The same things were measured in two ways. Each way mixes the same 11 hidden numbers, adds some noise and spreads widely along 7 directions of its own, which tell nothing about the thing.
(in the rows, 128 means zero)
Some things both ways: the first way, then the second way.
[122 135 144 131 144 177 129 132 157 129 101 152 138 126 120 141 144 105
 122 133 152 137 110 113 143 125 138 148 131]
[155 101  83 115 150 135 111 158  50 114 113 127 137 172 158  88  83  89
 154 148 179 135]

[176 195 118 122  77 110 123  93  99  95  87 133 160 160 165  98 139 197
 174 159 126  76  98  69 173 161  63 182 166]
[106 111 171 170 104 140 104 202 175  99 154 128 162 130 133 125 158 161
  95 158 154 140]

[115  61 100 155 176 168 114 159 120 116 148 112 132 141 139 117 118 129
  82 143 119 141 111 166 152 165 123 119  79]
[121 133 148 130  61 159  99 122 149 112  51 170 188 156 150  89 117 135
  98 139 148 105]

[137 107 118  88 121 187 130 151 102  68 151 110 108 141 112 107 114 149
 102 141 119 107 130 148  96 125 142 118 112]
[120 130 138 131 120 122 151  92 173 129  93 115 145 105  98 115 113 157
 129 120 119 173]

[125 117 149 120 114 104 120 105 131 112 135 173 148 102 137 196 151 140
 145 154 125 109 151 132 158 130 133 170  96]
[139 151 111 138 104 101 143 147 156 112  88 171 147 105 109  98 160 190
 105 117  94 111]

[157 108  94 152 100  72 120  78 120 153 129 127 131 141 157 120 185 126
 139 153 170 129  95 143 149 138 159  89  89]
[169 104 112  85 137 128  98 149 179 175  88  92 140 103 136  99 110 151
 101 125 128  68]

[136 146  78 136 157  67 180 132 186 168 137 169 129  75 130 146 143 102
 136 117 154 172 171 130 126  94 150 108  77]
[144 126 138 129 162  27 127 160 121  87 198 103  83 126 201 123 162 101
 136 119 146 149]

[157 140 153  92 144 205 168 143 123  46 110 110 131 107 126 128 121 157
 116 120 115 146 141 104  96  81 134 154 154]
[ 67 132 144 145 132 123 106  91 158 172  60  86 204 110  96 170 105 102
 140 130 145 174]

[124  88  45 169 171  89 157 127 124 182 134 146 157 104 138 123 137 131
  97 126  96 136 148 146 168 140  96 113  73]
[129 101 153 127 180 112 148 147 162 136 150 110 146 164 122 127  90 157
  83 108 120 111]

[152 165 106 154 123 116 192  96 107 116 102 112 143  92 129 133 146 130
 103 158  99 143 126  87 107  81  90  95 159]
[148 121 118 143 139  97 157 118  87 107 112 127 142 138 105 135 115 106
 117 138  96 213]

[165 164 105  94 111 131 110 112  90  87 113 107 130 145 159 114 156 167
 140 138  82  63  96 116 156 178  84 186 139]
[120  74  99 122 190 216 144 133 150 137  94 100 174 149  90 169 102 148
 118  85 161 187]

[144 121 120 111 115 119  91 130  73  42 123 107 128 136 133 127 137 185
 135 154 117  66 128 122 166 189 112 209 146]
[107 121 117 127 101 170 118  95 180 145  53 136 181 137  96 110 109 165
 129 119 139  81]

[131 122 149  98 117  92 139 120 133 114 143 152  97 117 102 133 167 112
 144 152 143  89 150 129  85  86 166 110  96]
[139 111  85  73 175 117 154 106  96 120 153 134  74 142 177 118  78  83
 176  97 161  69]

[124 176 112 183 168 129 155 127 192 201  93 160 147  97 138 129 184  63
 131 117 111 161 113 123 131 126 139 125  74]
[158 163 172 109  88 119  91 114 106  85 161 142 114 129 131 152 148  84
 177 150 117 163]

[161 159  82 125 141 127 131 118  99  90 111  82 140 143 187 138 132 169
 116 129 126 113 116 102 170 187  78 154 175]
[166  87  71  92 153 187 117 120 117 121 109  97 101 130 144 130 128 126
 175 109 160 121]

[135 109  50 133 181 117 115 117 170 164 128 137 147 127 138  97 105 170
 103 127 179 160 107 141 211 229 109 138  85]
[145 137 134 118 107 186  99 145 115 100 104 176  79 131 127 120 171 167
 182 169 184 120]

[100  74 173  95 116 189  92 144 105  79 143 121 108 181 130 139 124 137
 123 129 166 127 132 163 122 139 178 132 116]
[121 111 101 102 152  76 124 150 176 109 225  78  97  89 161 134 145 111
 144  88 131  76]

[136 163 126  88  60 148 165 135  83  85 106 141 141 132 146 156 127 145
 159 106 116 129 172 117 115  65 137 163 168]
[125 133  63 109 193 120 151 128  89  81 129 120 109 134 131 119 133  88
 210 111 151 206]

[111 143 164  84  79 146 154 154 100 122 104 147 133 125 148 146 153 114
 160 118 120 119 176 144 116  93 163 157 127]
[128 133  98 112 179 142 137 152 141  72 222 111  72 134 113 155 179 157
 181 100 110 141]

[121 100 179  97 101 212 111 102  69  69 126 102 135 169 149 176 136 160
 102 153 107  92 116 122 121 131 116 125 167]
[128  92  46 107 177  28 159 140  96 118 154  89 119 112 188 112 106  42
  79  95 136 149]

[134  61  78 148 101 183 113 118 107 176 117 161 179 140 144 134 156 136
 112 132 146 123 120 178 191 170 155 131  71]
[111 142 157 127  88  99 113  87 150 136  68 135 117  91 109 138 163 104
 174 179 121 121]

[118 111  94 142 156  90  96 102 156 148 126 105 122 123 128  76 136 140
 101 136 157 165  59 136 177 189 149 107  90]
[155 140 172 125 127 177  76 144 166 144 138 110 144 137 104 172 126 162
 130 136 114 113]

[115 114 124  83  84 187  95 127 116 130 131 147 123 158 128 146 145 117
 121 129 136 103 102 165 145 160 159 138 107]
[145 138 127 112 115 200  99 105 129 118  73 138 125 153 134 116 104 115
 169 164 172 153]

[133 136 117 152 135 164 136 133 116 148  93 109 156 158 160  62 124 150
 114 146 115 138  76 117 163 168  81 121 119]
[121 111  72 133 142 134 125 152 103 113 112 109 136 125 119 123 140 112
 143 145 125 149]

[118  86 150  96  80 159  91  96  79  87 125 109 147 149 129 104 108 197
 104 176 128 120  71 136 176 172 121 132 130]
[106 170 132 166  73 156  99 142 138 109  63 182 167 144 111 117 156 159
  97 171 124 144]

[110 115 104 179 144 136 148 139 138 173 112 155 138 109 129 160 182  67
 124 116 138 148 170 164 124 129 179 127  78]
[142  88 115  59 180 135 142 119 118 136 156  78 120 130  98 132  90 107
 143  99 103 143]

[115 129 121 160 117 157 146 121  83 131 104 126 158 147 151 151 141 140
 120 138 107 120 160 125 138 147 104 134 139]
[120 179 128  94  66 112 149  86  85  57  78 224  90 117 130 110 180  52
 176 172 103 169]

[145 131 124 115 128 188 187 148 128 115 118 138 134 115 135 140 144 107
 124 106 122 156 164 134  83  55 155 111 119]
[131 168 159 134 107  53 134  96 156  91 139 133 106  75 113 149 182 106
 184 139 106 189]

[149 102  39 150 167 126 151 115 141 150 156 130 132 140 155 139 122 131
  96 112 126 169 123 154 149 139  99  96  80]
[133 100 119 116 142 101 126 148 121  91 121 134 145 138 201 108 120  73
 117 107 209 183]

[139 119 133 160 154 165 139 146  85  93  99  94 142 151 139  92 155 140
 113 133  93  87 125  92 111 104 106 129 156]
[131 124 163 111 113  66 119 128 141 131 106 139 172 160 153  88  79  76
  81 140 125  94]

[140 144 161 111 179 201 126 169 116  29 119  72  86 168 135 104 122 129
 107 136 133 114 112 107  89 141 114 152 170]
[160 119  86 125  95 115 126 108 166 124  72 126 164  94 101  92 133 142
 136 122 120 126]

Other things, the second way, with their names:
J_554: [124 157 129 106 127 112 114 105 115 102 170 123 115 159 176 123  96  93
 143 110 139 127]
J_198: [126 107  77 132 153 144 122 175 130  64 143 112 139 166 159  98 158 108
 111 127 141 179]
J_45: [193 114  81 125 154  96 138 158 125 141  77 121 106 138 113  58 121 179
  72 168 108 144]
J_77: [144 134 153 125 131  68  79 138 122 106 180 105 102 135 196 172 162  57
 162 141 144  89]
J_512: [148 119  94  67 192 186 138 171  75  87 142 153 107 191 153  87  83  94
 115 124 173 203]
J_180: [136 108 103  65 139 116 116 158 174 107 200 105  93 118 159  72 128 145
 125  97 152  65]
J_964: [133 140 178 101  85 158 108 105 150 117 130 148 119 166 141 120 114 129
  84 147 107  96]
J_538: [126 104 110 149 185  93 121 176 115 128 159 107 129 143 151 155 127 122
 133 120 155  99]
J_516: [ 95 133 109 135 126 175 100 113  94 116  50 151 175 206 138  99  98 111
 123 153 175 150]
J_868: [130 112 120 132 142  79 140  98 164 142 108 100 160  87 131 148 108 113
 162  87 153 131]
J_717: [119  89 194 137 140 157 116 136 152 123 159  70 154 143 109 175 124 141
 136 128 116 163]
J_232: [155 117  56 133 121 152 133 133 107  90 111 117 119 131 165 106 131 127
 160 119 127 126]
J_787: [125 160 199 156 118  60 141 114 201 111 124 146 118 123 155 155 160 127
  99 143  92 118]
J_73: [175 124 107 139 112  69 114 179 119  80 163 106 127 135 169  59 141 141
  93 140 123 173]
J_635: [111  85  71  67 166 171 146 123 115 159 114  82 123  98 135 118  58  93
 165 109 157 115]
J_508: [107 113 136  93 139 121 132  93 136 142 140 111 103 153 164 106  59  87
 135 136 172  82]
J_244: [130 125 147 105 118 101 119 114 170 140 168  98 141 137 121 110  81 116
  70 129 116 117]
J_216: [112 129 101 122 139 149 159 141  84  69  75 197 154 134 103 127 163 107
 140 114 152 235]
J_760: [139 136 142 117 137 148 138 115 130  91 124 132 114 140 129 145 152 137
 144 118 114 192]
J_9: [119 118 137 105 179 146 164 139 171 116 160 142 101  83  93 199 151 124
 188  95 126 120]
J_379: [132 126 107 109 162 106 180 132 155 118 158 109 121  67 119 147 109 138
 172  73 103 139]
J_296: [151 139 108 120 138 153 146 150 163  93 204 126  74 125  87  98 129 204
 142 132  96 113]
J_629: [138 134  80 104 158  66 147 163 100  86 139 144 118 148 187  63 123 110
  90 108 139 163]
J_590: [ 86  91 135 157 139 109 156 150 139 105  66 163 182 149 148 140 154 110
  63 118 155 170]
J_414: [150  96  50  86 226  57 168 147 134 153 217  76  68  99  92 126 111 158
  91  82 111 110]
J_654: [118 127 110 160 108 110 113 107 159 103 148 132 154 144 103 134 136 131
 132 121 148 106]
J_167: [130  90  73  94 166  68 152 130 107 169  77  81 139  77 130 130 119  89
 102 113 100 152]
J_321: [124  98 128 122 141  79 168 112 112  96 129 113 131 116 149 148 140  84
 115 102 107 189]
J_136: [125 126  44 109 168 159 133  97  95  93 110 147  96 136 111 147 157 100
 217 114 172 148]
J_35: [105 117 157 115 162 100 178 131  92  96 152 135  88 107 137 209 172  66
 134 128  76 191]
J_908: [132 127 127 135 102  96 118 114 175  92 201 104 103 108 142 146 156 112
 124 116 123 116]
J_559: [101 153 182 118 128 123 108 132 171 105 126 142 113 148 146 106 135 103
 129 177 159 158]
J_600: [131  89  90 103 158  86  98 139 139 160 115  50  99 114 222  96  94  69
 122 151 192 105]
J_451: [131  65 124  86 204 133 147 164 113 139 149  74 128 130 134 148  82  60
 120 129 141 174]
J_236: [136 136 106  95  88 164 118  95 124  74 162 159 121 159 139 111 113  99
 169 107 136  81]
J_618: [147 112  54 130 125 124 145 111 119  99 113 105 116  68 127 161 174 107
 180 103 119 174]
J_471: [158 140 103 115 137  81 140 147  90  97 132 155 116 127 125 107 152 136
  96 119 119 189]
J_907: [103 135 187 155  88 178  93 123 165  99 118 165 202 182 117 135 108 143
 126 121 182 125]
J_37: [136 140 204  97 119 140 118 106 158  95 203 145 108 107 112 198 153 135
 202  82 142 121]
J_452: [124 107 134 115 148 111 134 156 163 105 175 108 169 145 132 152 134 114
  61  80  86 135]
J_355: [ 99 119  84 140 121 119 138 149  90  88 103 159 163 136 163 109 128 101
 134 110 176 154]
J_349: [131 136 180 172 136  87 121 175 182 124 147 111 147 125 120 149 157 166
  51 153  98 187]
J_469: [131 119 117 155 144  44 101 175 140  98 191  82 131 119 146 123 166 104
 120 146 143 164]
J_188: [144 144 180  99 108 156  92 147 130 127 108 145 159 160 160 101  73  99
  96 155 157 152]
J_403: [162 179 177 105 100 158 131  74 177 129 100 166 111 105  54 167 136 152
 144 144  67 157]
J_933: [116 135 150 105 118  68 113 149 139 140 179 109 138 125 134 114 108 125
  62 125  98 108]
J_664: [121 171 186 116  88 162  88 160 127  63 156 190 104 158 159 132 185 121
 116 164 143 168]
J_985: [140 146 192 134 118 135 120 179 160  81 219 177 108 153  93 138 153 171
  88 150 119 129]
J_40: [145 183 101 103  90 130 104 122 150  94 142 160 112 153 133  57 111 136
 112 154 116 111]
J_305: [148 119 120 119 105 131  90 106  89  99 102 135 137 164 158 109 119  70
 167 153 187 150]
J_383: [152 112 143 120 154  68 143 188 148  68 188 146 128 156 157  85 148 132
  75 108 134 154]
J_871: [109 142 167 163 104 119 157 128 130  80 103 184 165  98  80 183 178 115
 175 129 107 193]
J_134: [137 172 103  84 132  84 123 103 120 109 164 144  85  94 132 129 129  86
 219 114 135  96]
J_955: [174 150 164 114  89  90 101 179 158  37 181 189 102 156 180  60 180 124
 111 147 166 141]
J_553: [105 120 155  93 147 160 127 112 112 112 158 119 137 146 123 165  92  68
 147 118 143 179]
J_228: [121 144 103  98 135 128 167  78 173 133 132 137  81  98  70 116 112 154
 154 133  92  95]
J_801: [134 193 199 130  44  61 108 135 129  67 117 202 138 105 163 116 182  93
 146 156 115 155]
J_54: [127 164 203 127 100  91  75 164 211  89 252 118 133 131 151 128 148 156
 124 113 132  79]
J_999: [130 116  97 101 113 144 140  96 122 118  73 157 119 148 142  83 108 125
 127 132 149 102]
J_220: [108 165 119 106 141 146  83 162 123  88 166 152 114 141 145 146 167 112
 176 124 161 120]
J_334: [ 96 134 142 134 100 127  74 118 172 124  57 142 177 174 149 107 142  81
  89 174 163 114]
J_186: [163 115 140 116 158  90 118 164 164 132 146  81 107 129 163  81 110 154
  76 147 143 171]
J_237: [164 183 176 110  90  96  90 151 190 106 157 164  79 130 190  65 128 164
 117 159 153  69]
J_448: [154 151  93 112 112  75  95 142  91  91 105 167 134 188 183  28 103  89
 110 157 178 123]
J_697: [113 159 147 145  76 117  96  84 157 115 102 147 159 126 118 118 122 122
 165 140 174 131]
J_601: [126 129 160  97 139 107 107 136 155 131 134 113  98 124 152 142 146 102
 137 152 118 102]

Some of these things the first way, each followed by its name:
[ 78 136 139 110  88 120  87 162 129 153 129 156  99 161 130 122 143  79
 151 138 144 117 119 189 151 189 164 163  72]
J_198
[118  92  63 158 139  78 120  90 140 128 172 147 132 140 128 145  93 165
 110 135 141 173 124 141 156 138 110  97  75]
J_379
[146 128 148 118  83 192 135 101 112 119 125 158 146 162 148 173 154 133
 141 145 130 106 135 133 114 108 132 121 116]
J_635
[116 164 182  90 146 126 135 129 131  53 130 106  62 133 101 148 136 107
 125 159 159 123 147 122  76 141 144 143 155]
J_908
[133 126 134 130 119  89 150 111 128 141 114 168 111  98  97 134 188  79
 142 160 124 117 131 156 121 111 144 158  78]
J_654
[146 166  90 139 156 108 168 110 166 187 113 140 150 102 149  98 144 129
 117 139  98 142 102 112 145 144  83  98  87]
J_349
[130 150 118 157 115  97 139  81 130 202  89 173 162 122 128 114 192 116
 150 147 100  95 116 121 157 149 107 143  86]
J_985
[154 131  88 150 156 174 169 166 111 106 102  94 149 120 153  91 128 136
 102 122 116 141 132 113 125 113 117 120 144]
J_717
[142 143  88 165 110 175 158 124 100 147 101 121 180 140 182 140 130 140
 108 131  95 144 110 113 158 122  80 109 142]
J_73
[109 133  95 127 115 124 131 109  76  92 118 102 134 158 129 122  82 191
 103 146 137 133 142 111 160 180  76 134 175]
J_296
[151 123  72 167 159 125 144 137 116 137 130 104 142 125 152  82 141 141
 100 149  86 115 106 130 134 156  90  99  87]
J_321
[123 141 131 108 131 122 154 116  89  82 123 119 108 134 102 135 124 154
 119 152 130 101 182 116  98 143 107 137 153]
J_228
[131 138 128 113 117 130 200 108 139 157 116 160 126  87 130 207 166  73
 114 147 161 150 180 136 106  78 146  90 135]
J_45
[105 118 129 166 154  61 144 123 115 120 132 102  99 120 132 119 153 101
 117 151 122 155 134 142 108 124 139 103 101]
J_452
[119 145 110 118 101 182 149 117  81 142 104 114 156 166 167 138 134 149
 117 105  84 116 136 119 135 129  95 118 157]
J_512
[164 170 141  99 145  96 130 124 181  84 140 174  96  93 107 161 179 102
 167 134 132  93 139 115  96  98 156 181  88]
J_868
[ 93 131 148 154 150  97 153 139 132 119 127 156  97 109 107 192 161  60
 130 144 131 143 187 154 101 111 148 153 105]
J_236
[124 132 151 101  85 143 134 105 115 102 124 182 138 112 126 217 161 116
 155 131 130 120 173 149 133 107 161 187 116]
J_216
[130  69 107 103 117 137  97 119  74  76 147 128 142 140 142 170 122 182
 111 149 124  90 144 152 183 178 113 175 124]
J_590
[127 104  71 180 103  84 121  72 124 187 115 173 177 127 143 134 161 145
 143 121 125 151 117 142 187 137 134 133  68]
J_134
[117 116 125 124 126  92 153 136 150 145 151 144 104 111 111  99 137 108
 127 150 135 151 135 153  91  94 162  73  57]
J_629
[146  93 140 134 101 185 107  87  96 104 120 117 169 142 162 164 154 170
 111 154 135 112 105 127 161 153 138 123 131]
J_167
[111 112 140  96 174 130 131 154 128  58 152 116  78 115  97 159 117 124
 100 155 165 118 179 144 101 158 147 143 132]
J_999
[116 148 105 103 172 155 137 168 124  74 133  90 118 118 143 136  96 153
  97 112 112 134 156 119 130 166 113 152 152]
J_760
[ 98 123 177 100 146 167 101 146 111  82 127 105 102 129 113 149 150 122
 104 156 122  75 145 133 108 177 154 145 138]
J_964
[110  73 157  90 121 176  88 160 121  88 140 156 101 135  85 117 156 100
 126 137 124  93 109 179 118 120 190 172  72]
J_907
[136 142 107 139 115 158 135 114 111 122  87 120 157 147 150 113 129 152
 125 122 145 153 105 110 168 148 112 151 153]
J_469
[141 170 113  82 138 177 159 133 128  84 125 108 119 132 147 165 113 149
 113 113 140 127 163  99 106 127 115 120 179]
J_186
[149 205 144 121 189 169 147 171 168  91  87 116 105 115 128 108 162  94
 133 119 124 106 126  90 103 146 118 184 154]
J_305
[123 201 198  79 173 163 144 189 161  52 126 100  76 135 139 119 111 108
 129 151 116 109 126  90  74 126  96 147 161]
J_232
[123 104 134 172 140 135 154  88 126 142 113 136 164  98 129 153 154 140
 104 154 126 156 141 122 135 120 135 101 104]
J_933
[107 137 108  87 170 118 124 127 149  76 154 120 103 136 126 173  80 173
 110 110 171 145 173 105 135 159 122 133 159]
J_237
[132 127 163 107  75 224 134 114  64  89 100 121 153 155 145 162 161 141
 126 124  89  91 135 122 106  94 141 142 164]
J_553
